There are 10 hidden switches. A switch that is on adds its own fixed numbers to the row, and there is some noise. The rows also spread widely along 10 directions, which tell nothing about the answers.
In the rows, zero is written as 128.
Some rows, each with its switches (1 for on, 0 for off) after it:
[ 89  68 136 117 166 149 164  54 142 133  90 108 164 114 134 138 158 142
 121 172 167  95 189 123 166 181  98 205 143 164] => 1 0 1 0 0 1 0 0 0 1
[105 128 165 139 122 142 159 107 128 106 135 121 144  89 128 133 154 139
 121 145 151 136 139 140 151 168 102 158 108 199] => 0 0 0 0 1 1 0 1 1 0
[132 163 144 138 125 121 103 157 109 110 123  73 115 127 119 125 135 147
 152 111 130 104  99 217 117 166  78 131 169 170] => 0 1 0 1 1 0 0 0 1 1
[127  71  55  89 167 126 136 160 142 126 114 175  95 229 111 128 141 109
  91 113 118  83 110 141 121 119 141 160 126  47] => 1 0 0 0 0 0 0 0 1 1
[153 120 146 111 161 128 167 111 170 133 114  45 157 128 147 147 127 153
 164 131 110 169 121 124 218 111 140 128  96 113] => 0 0 0 1 0 1 0 0 1 1
[108 126 151  85 170 143 173 143 157 128 122  83 154 151 143 133 104 142
 148 136 114 138 111 168 188  91 120 123 110 100] => 0 0 0 1 1 1 1 1 1 1
[ 81  59 103 121 181 153 154 120 134 160  47 163 104 188 104 141 139  84
 104 164 131 110 150 108 137 131 137 193 139  98] => 0 0 1 1 0 0 1 0 0 1
[132  91 127 136 143 152 133 120 150 188  82 141 106 135 132 179 149 132
 168 187  92 130 134 112 139 186  91 233 105 151] => 0 1 0 1 1 0 0 1 1 1
[ 51 120 159 139 146 118 198 148 111 119 181 125 136  45 144 147  60  82
 133 156 158 213  92 157 131 106 162  64  76 155] => 0 0 0 0 0 1 0 0 0 1
[105 102 144 124 150 142 169 138 149 162  94 140 110 155 139 150 119 110
 136 156  99 122 114 150 156 134 118 182  81 133] => 1 0 0 1 1 1 0 0 1 1
[ 77  44  87 139 153 110 165  91 126  75 133 146 128 156 111 124 150  93
  36 137 175  47 138 207 121 184 134 194 146 129] => 1 1 0 1 1 0 0 0 0 0
[111  86 109 127 173 148 147 119 129 106 124 111 118 139 104 156 177 107
 110 116 161 139 126 131 149 154 121 149 139 136] => 1 0 0 0 1 1 0 1 1 1
[ 96 123 130 118 132 112 153 176 124 116  83 115 122 175 122 116 102 140
 124 157 103  60 113 230 112 162 109 156 153 117] => 0 0 0 1 0 1 1 1 1 1
[109 108 117 120 163 158 113 128 115 148 109 138 121 134 125 148 151 124
 147 123 156  93 127 137 110 147  74 158 150 166] => 1 0 0 0 0 1 0 0 1 1
[179 163 137  93  94 135 139 103 163  72 175  69 158 124 136 104 179 208
 137 120 137 148 153 119 198 148 140 143 100 146] => 0 0 0 1 0 1 0 0 0 1
[143 122 121 142 138 109 159 144 150  81 121  77 131 169 120 125 131 136
 110 121 125  67 106 216 140 163 124 156 132 127] => 1 1 0 0 0 1 1 0 0 1
[170 102  69  86 153 143  92 161 153 178 117 133 106 179 134 160 140 161
 184 142  92 110 121 121 126 146 102 173 137  78] => 0 1 0 0 0 0 0 0 1 1
[103 122 135 128 142 145 160 145 134 102 107 136 104 155 102 131 136 102
 103 136 143 149 121 130 145 117 156 135 110 125] => 1 1 0 0 0 1 1 0 0 0
[126  96 123 121 167 150 169 116 149 126 138 108 130 113 136 159 146 108
 125 131 138 195 120 101 186 124 144 141  87 125] => 1 0 0 0 1 0 0 0 1 1
[126 116 112 143 143 136 136 115 129  86 119 113 129 139 104 125 168 123
  94 121 166 106 135 142 140 156 127 147 144 148] => 0 1 0 0 0 0 1 0 0 0
[108 123 135 122 147 138 134 172 117 171 115 140  97 135 133 152  92 110
 162 155 106 150 103 163 110 137 102 141 121 124] => 1 0 0 0 1 0 0 0 1 1
[168 114  56 107 119 125 116 175 138 102 151 155 112 174 122 120 165 146
 105 117 115  76 102 155 114 168 123 153 128 105] => 0 0 0 0 0 0 1 0 1 0
[ 98  82 105 106 134 104 187 129 153 112 133 119 130 138 145 135 100 120
 106 158 114 123 104 181 164 153 157 161  82 109] => 1 1 1 1 0 0 0 0 1 0
[126 142 129  98 112 127 141 128 136 103 151 125 133 148 135 104 128 156
 120 130 129 123 132 145 151 121 136 147 113 124] => 0 0 0 1 0 0 0 0 0 1
[149  87  88 123 163 134 165 166 159 136 106 144 104 190 118 147 147 107
 120 131  92 118  96 121 154 130 154 163  82  87] => 0 0 0 0 0 1 1 0 1 1
[128 130 141  95 142 137 128 129 146 118 100 125 133 202 112 107 131 155
 119 121 136  84 150 139 154  98 122 139 142  95] => 0 0 0 0 0 1 0 0 0 0
[140 149 134 132 141 135 155 152 131  80 112  66 123 140  94 122 164 122
 114 109 139 193 115 127 185 126 169  87 121 113] => 0 0 0 0 0 1 1 0 1 1

New rows, each followed by its switches (1 for on, 0 for off):
[128 129 127 107 123 125 156 166 147 116 116 135 108 174 111 134 122 127
 120 134 106 152 113 120 156 116 159 124  95  90] => 0 0 0 0 0 1 0 1 1 0
[103 146 137 129 101 137 120 163  96 140 117 167  89 126 107 127 121 127
 133 164 132 163 136 126  94 158 130 141 129 137] => 0 0 0 0 0 0 0 0 0 1
[140 153 148 115 110 141 105 131 125 170 134  80 155  62 164 149 107 188
 212 177 114 137 138 152 128 200  64 141 151 181] => 0 0 1 0 0 0 0 0 1 0
[120  88 102 119 157 161 130 100 130 115 152 129 116 118 121 149 184 119
 118 127 180 156 143 102 152 148 127 158 121 145] => 1 0 0 1 1 1 0 0 0 1
[ 96 119 142 129 141 144 161 148 129 129  87 128 118 143 120 138 124 112
 121 145 125 127 114 151 144 143 125 143 113 144] => 1 0 1 0 0 1 1 0 1 0
[122  91 107 164 163 134 116 129 112 149 147 102 124  79 134 171 136 106
 154 142 160 123 117 161  94 191  92 141 165 162] => 0 0 0 0 1 0 0 0 0 1
[110  88 128  98 188 143 158 103 150 132 131  84 160 130 148 147 132 135
 143 133 149 111 124 162 178 135  96 149 127 134] => 1 0 1 0 1 1 0 0 1 1
[ 88 137 186 137 125 138 170 121 120 121  90 107 122 123 106 120 132 117
 119 162 138 174 148 142 161 151 141 137 115 152] => 0 0 1 0 1 1 0 0 0 1
[122 146 163 135 128 143 134 110 121 122  95  72 126  93 114 137 154 135
 143 138 144 188 138 125 177 162 119 129 133 176] => 0 0 1 1 1 0 0 0 1 0
[113 102 136 152 150 117 155 139 136 138 122  84 123 104 139 169 112 112
 155 149 113 133  97 182 140 168 109 161 112 149] => 0 1 0 1 1 0 0 1 1 1
[124  96  96 103 147 137 138 132 132 106 133 138 118 167 119 130 163 127
 104 129 142 112 127 159 142 156 118 169 131 116] => 1 1 0 0 1 0 0 0 1 1
[ 77  37 112 129 214 151 145 115 132 203  91 152 133 128 148 191 106  91
 157 173 131  93 129 134 113 145  72 190 142 127] => 0 0 0 0 1 0 0 1 1 1
[125 136 155 143 147 122 170 150 135 122 108  78 140 123 140 135 107 126
 145 130 111 122 102 173 153 135 114 131 113 153] => 0 0 0 0 0 0 1 0 1 1
[102 162 153 122 114 138 114 127 108 104 154 122 131 110 137 117 117 141
 133 105 167 112 116 167 117 122  89 124 138 189] => 1 0 0 1 0 0 0 0 0 0
[157 152 120 108 124 126 110 152 154 115 125  85 145 171 136 120 126 184
 156 133 110  49 120 200 138 150 100 154 152 123] => 0 1 0 1 0 1 1 0 0 0
[ 75 149 167  89 114 163 184 127 117  91 129 141 141 102 123 102 154 149
  98 171 157 192 163 131 180 146 136 137  98 162] => 1 0 0 0 1 1 1 0 1 1
[112 127 154 140 140 142 149 128 137 119 101 133 110 165 100 133 144 109
 112 128 134 145 125 125 156 116 141 149 107 133] => 0 1 0 0 1 1 0 0 0 0
[120  96 109 112 116 107 161 116 156 104 145 113 140 122 144 133 121 155
 122 170 128  97 137 184 147 185 139 172 117 120] => 1 1 0 1 0 1 0 0 0 0
[115 136 133  99 122 151 133 143 131 133 120 156 109 160 114 118 135 148
 135 149 128 144 145 112 132 120 134 148 118 118] => 0 0 0 0 0 1 0 0 0 1
[109 135 157 129  99 139 137 120 123 137  96 129 123 112 126 130 124 161
 130 189 134 123 167 144 122 188 110 171 141 156] => 1 0 0 0 0 1 0 0 0 0
[ 63  88 133 120 155 140 153 117 121 140 111 149 115 126 128 146 110 109
 129 167 155 117 135 162 116 142 114 161 131 145] => 1 1 0 1 0 1 0 0 0 1
[117  96 142 140 193 146 129 126 136 155  82 119 116 188 118 154 144 103
 136  99 129  74 114 141 130 108  76 175 138 142] => 0 0 0 0 1 0 0 1 1 1
[109 157 165 105 124 138 162 174 135 136 138 141  98 151 120 130  94 118
 144 142 108 212 106 120 155  81 170 100  70  98] => 0 0 0 0 1 1 0 0 0 1
[128 137 149 141 147 132 143 170 131 146  93  82  93 155 116 157 106 103
 161 129  94 165  76 164 149 136 122 132 109 119] => 1 1 1 0 1 0 0 0 1 1
[119 101  86 104 153 134 112 146 123 139 140 151 116 154 123 135 126 124
 132 131 144 113 129 136 105 128 122 131 151  98] => 0 0 0 0 0 0 0 0 0 1
[ 83  97 148 134 161 142 185 137 127 128 100 125 132 125 129 141 122 107
 117 163 132 126 129 172 148 158 114 156 116 150] => 1 0 0 0 1 1 1 0 1 1
[123 111 117  96 159 130 166 180 163 166  98 130 108 202 140 148  76 120
 162 152  74 112  90 154 145  92 137 144  90  66] => 1 0 1 0 0 1 1 0 0 1
[115 116 110 107 139 139 139 147 130 135 134 144 111 141 134 143 124 126
 139 137 125 139 109 141 129 130 116 157 103 132] => 1 1 0 0 0 0 0 0 1 1
[118 112 118 122 162 140 117 144 128 140 115 126  99 172 120 147 122 113
 141 122 135 111 109 166 118 120 103 162 141 117] => 1 1 0 1 1 0 0 0 0 1
[144 132 151 138 173 152 101 149 138 203  88  96 112 149 126 177 100 118
 196 130 107 143 111 113 132 103  85 131 152 116] => 0 0 0 0 1 0 0 0 0 0
[102 164 160  76 114 113 118 167 129 129  91  84 135 164 129 102  77 180
 163 149 105  84 119 229 133 132 100 116 169 109] => 0 1 1 1 0 1 0 0 1 0
[128 123 138 144 119 124 162 131 134 118 156 136 126 126 141 133 127 125
 122 146 124 122 111 148 134 157 126 166  85 154] => 0 0 0 0 1 0 0 0 0 1
[156 169 179 130  92 114 182 145 162 107 108 101 123 185 140 104 119 151
 129 114  75 109  93 160 185 125 128 185  41 157] => 1 0 1 0 0 0 0 0 1 1
[119 137 143  90 116 113 177 138 148 100 142 113 143 140 139 103 111 149
 109 147 111 147 120 159 185 135 155 130  86 108] => 0 0 1 0 1 0 0 0 1 0
[127 108 139 154 164 133 145 133 143 149 132  84 117  97 133 176 109  89
 152 133 126 193  96 112 160 115 139 113 107 133] => 0 0 0 1 1 0 0 0 0 0
[ 82 114 151 161 138 134 162 112 112  89 121 126 117 128 105 134 146  93
  90 117 173 109 130 154 125 147 119 153 120 182] => 1 0 0 0 0 1 0 1 0 1
[135 145 141  97 136 131 151 158 155 143 109  97 107 172 127 136  96 138
 154 142  99 173 113 131 169  89 156 122 103  75] => 1 0 0 1 0 1 0 0 0 1
[ 53  43 100 108 160 129 166 114 115 142  86 173 124 130 124 138 112 103
  79 200 156  99 169 159 114 184 127 174 164 104] => 1 0 0 0 0 0 0 0 1 0
[ 96 156 140  77 104 114 139 175 118 117 135 135 131 153 140  96  67 161
 126 140 120 104 121 208 119 118 115 105 145 101] => 1 0 0 0 0 0 0 0 1 0
[ 81 101 141 116 147 132 172 137 139 135 103 138 109 152 127 149 111 107
 125 152 117 119 110 162 139 127 122 172  90 137] => 1 1 0 1 0 1 0 1 1 1
[100 111 147 175 142 134 145 153 112 166  65 117  91 116 110 171 124  85
 154 148 114 130 102 159 105 188  98 166 119 182] => 1 0 1 0 0 1 0 0 1 1
[ 89 139 149  88 106 140 155 128 113  93  97 157 115 161 102  91 135 142
  72 154 145 165 168 123 163 128 153 135 124 113] => 1 0 0 0 0 0 0 0 1 0
[ 99  95 136 154 166 135 163 102 133 111 138 123 124 104 123 151 137  76
  99 115 165 167 110 115 157 114 143 128 100 158] => 0 0 0 1 1 0 0 0 0 0
[116 132 121 104 142 159 135 144 124 122 193 132 122  82 135 143 155 123
 152 112 161 205 101 108 153 119 124 107  85 167] => 0 0 0 1 1 1 0 0 1 1
[133 151 147 123 144 137 140 181 151 145 157  89 125 136 148 159  95 136
 201 133  96 138  61 177 133 120 106 122  92 139] => 0 1 1 0 1 1 1 1 0 1
[101 120 163 150 141 132 169 114 136 114 125 105 122 121 124 141 137 104
 124 131 140 141 114 157 161 135 129 155  89 169] => 0 1 0 1 1 1 0 0 0 1
[113 151 167 171 127 113 146 150 104 123  98  35 114  72 116 150 110 113
 145 149 134 192 106 203 143 190 120 103 158 162] => 1 0 0 1 1 0 0 0 1 1
[ 96 132 160 163 135 135 145 156 102 128  80 119  95 145  88 135 142  99
 112 134 128 145 118 161 128 163 123 133 136 150] => 0 0 0 0 1 1 0 0 1 1
